Each new row is followed by what is left after taking away its nearest point in the smallest flat space through zero that holds the last named rows.

k387, 3 rows:
[[-47 -15  14 -20 -30  -4  21 -24  23 -13  47 -17  -7]
 [-25   3  -9 -13 -11   2  21 -10  -7 -19  24  -6 -32]
 [-47  -6  14  -9 -14 -31  30  -4 -17   7   1 -47  -5]]
New rows:
[  9 -17   0  17   7 -18  13 -18   8  -5  22  10 -13] => [ 13 -16   1  21  12 -23  11 -13   2   1  10   6  -8]
[  1   7 -22   4  14 -14  -5  -3 -10  -2  12 -16  -4] => [  3   3 -17   4  12 -12 -10  -5   0   0  16 -12   5]
[ 11 -15 -22 -20 -20 -13  -8  17  11  23  14 -18   2] => [ 16 -11 -28 -19 -16 -10  -8  19   6  20  12 -13  -6]

k306:
[[-11  13  -1  15  28 -13  11  10  -1 -15   8 -12  -5]
 [  9  -4 -31   9 -10 -13  13 -11   8   4 -11  -1  -9]
 [ -2   5 -11  -8   6 -11 -28  -7  32  -2   4  13   5]]
New rows:
[-14  19 -18   9 -18 -15   3 -16 -10  -4  20  11   0] => [-16  18  -6   4 -19  -8  -1 -13 -16  -3  22  12   3]
[ 11  21   5   2  -1  19  -9 -11  -8  12  18 -22  -8] => [ 12  21  -4   4  -1  14 -10 -14  -1  12  16 -21 -10]
[  0  14  -3  13 -13  -3  14  -7  17  21   8 -11  18] => [ -3  15   6  11 -10   1  11  -4  14  20  11 -11  20]
[-19 -14   0 -15   7 -12  22  -2 -16  22 -19 -20   5] => [-22 -11   0 -21  11 -15   5  -4  -1  20 -15 -13   9]
[  7 -18  20  17  -7  -6   3  21 -20  -8 -16  12 -19] => [  6 -15  12  14  -3 -14 -10  17  -2 -10 -14  18 -17]

k862, 3 rows:
[[ 15  10   0  28  -8  16  -1 -15   1   1 -12  13  -9]
 [ -1 -14 -32 -17 -10  15   4  -2 -14  47  -3  -2  13]
 [ 18  -3   2  14  11  -4  16  -6  -5 -22 -18   9  13]]
New rows:
[ 19 -12  -1 -20  21   5 -16 -15 -12   6   7 -11   3] => [ 20  -6   5 -11  19   7 -20 -18  -8   0   7  -9  -4]
[-21   4  16  21   1   1  -5   0 -11  13  -8   8   7] => [-23   0  15  15   5  -4  -2   3 -12  11  -7   6  12]
[ 12   3   0 -17  -8  19 -14 -10  -2 -16 -15 -12  17] => [  8   5   2 -18 -10  19 -18  -9   0 -15 -11 -14  13]
[ 10  -1  -5 -12 -21 -23 -12  18   1  -8 -14 -12  12] => [ 13   4  -5  -2 -26 -15 -15  13   2  -4 -16  -8   6]
[-11   2   5  -8  17 -14  -3 -19  21  20   2  16  10] => [ -8   4   7  -3  17 -13  -2 -21  21  16  -1  18   9]

k80:
[[-12  10   1  -3   2 -12  10 -19  10 -21   8  23  16]
 [-17   9  -1 -12  19 -34  -3   5  -7 -13   7   0  -8]
 [-11   7   7 -14  -1 -15  18   9   3 -11  19  -5  -6]]
New rows:
[ -1 -15   4  12   4   7  -9   2   9   7 -12  -4  -2] => [ -7 -10   7   6   4  -1   0   2  12  -1  -3  -2  -2]
[  2   3  17  11 -23   4  24  32  21   3  27  -2   4] => [ 0  3  5 20 -2 -9 -5 21 11  4  6  9  7]
[ -6   3   4   5  -5 -19   0   4   8   2  -4   0   1] => [ -2   1   4   8  -9 -12   0   4   9   6  -6  -1   2]
[ -7  -5  -2  17  -9   9  -6  -5  -7 -17 -13   0 -14] => [-10  -3   0  13 -10   5   0  -2  -6 -20  -7  -2 -16]
[ -1  33   9  -4  -5  -1 -24  23  -4  -1 -15  -2 -33] => [  0  35  11  -1 -14   8 -14  10   6  -8 -12  11 -20]
[ 4  5 -1  0 10 -4 32 12  5  5 -4  0 -7] => [  6   4  -5   6  14  -2  22   5   3   7 -13   6  -3]

k992:
[[-16  12  -7  23  -8 -44 -12 -17 -30  15   5   0 -10]
 [-22  29 -20  24   7 -21  -1 -18  -8  15 -25  17 -17]
 [-20  23 -16  16  -1  -9  -5   7  -9  22  -8  23  -6]]
New rows:
[  4  -1 -20 -23  -7   5   7  14 -22   4  11   7  -2] => [  5   0 -21 -21  -1   1  11  -1 -19  -3   1   2  -8]
[ -5  13  -9  33 -13  -4 -14  -5   6   4   7 -19  14] => [  0  10  -7  26 -10   9 -10  -1  15  -1   4 -19  16]
[  2  -3  -6  11  -6 -24   3  31   5  24 -14 -11   0] => [  9  -8  -3   6  -2 -19   8  24  13  14 -19 -18  -1]

k794:
[[ -7  -2 -23 -20  17 -15  34 -19 -29  -5   1  -5  24]
 [  8   1  -6  14  12 -18  -1  -5 -10  -9  -3  -2  10]
 [  7  -2   4  -6  19 -28 -13 -21  11  -3  17  26  -3]]
New rows:
[  3  18   6   8   3   6   8 -12  13 -14  -5 -11 -13] => [  1  17   4   3   5   5  12 -15  11 -14  -3 -10 -12]
[-23  -9   7  14 -22  15  -1  -6  12  -4 -15   4  10] => [-21 -10   3  12 -12   2   1 -15   9  -7 -11  10  15]
[  9  24  23  -3  -6 -10   5  15  -5   5   7  13   8] => [ 8 24 21 -4 -6 -9  9 15 -9  5  5 10 10]
[ -4 -17 -31  -8 -22  14  -3  -5  -4  -5  12  27   6] => [  2 -16 -30   7 -21  10 -10   0  -5  -9   7  23   7]
[  8  11 -10   6 -31   9 -15   0  11 -23  12 -15   6] => [  6  10 -14  -5 -24   2  -8 -10   8 -23  18  -9  10]
[ 11   5   2   5  -4   0  -2 -22  -2  -5 -16  10 -12] => [  8   5   0   1  -7   6   3 -20  -4  -3 -18   7 -11]

k544 (3 x 13):
[[-14  11 -22  -2   6 -33 -13  22  -9   7 -13   5  17]
 [ 12 -11   3 -16  -1   1  26  25  -6 -20  -8   4   9]
 [  7  -5  -4   1  -9   6  -9  19  -9   0 -14 -10   5]]
New rows:
[-10  -4 -22   4 -16   6 -19  20   0   7  -5 -13 -15] => [-11  -4 -15  -4  -8   3   2   9   7  -2   7  -1 -18]
[  6   1  13  -5  -3 -16  -3 -18   5   6   8  10   2] => [ 12  -3  11  -6  -9 -11  -6  -5  -1   4  -1   4   5]
[-23   3 -12  20 -18   4 -17 -12  16 -18 -22  20 -15] => [-18  -2  -9  13 -18   5  -4  -4  15 -27 -24  23 -12]
[  8 -14   5  -6  -8   7 -11  -9  20  10  -4 -14  21] => [  4 -12   3 -10  -3  -3  -4  -8  21   7  -2  -7  24]
[ -1 -17 -19 -10   7  15   5  12 -23   0 -16 -10   1] => [ -9 -11 -17  -7  14  11   6  -8 -15   5  -4  -4  -5]
[-21 -15  11 -11   2   0  -7  10   4   8  -4  10   1] => [-19 -16  13 -10   1   4  -7   7   5   8  -3   9  -1]
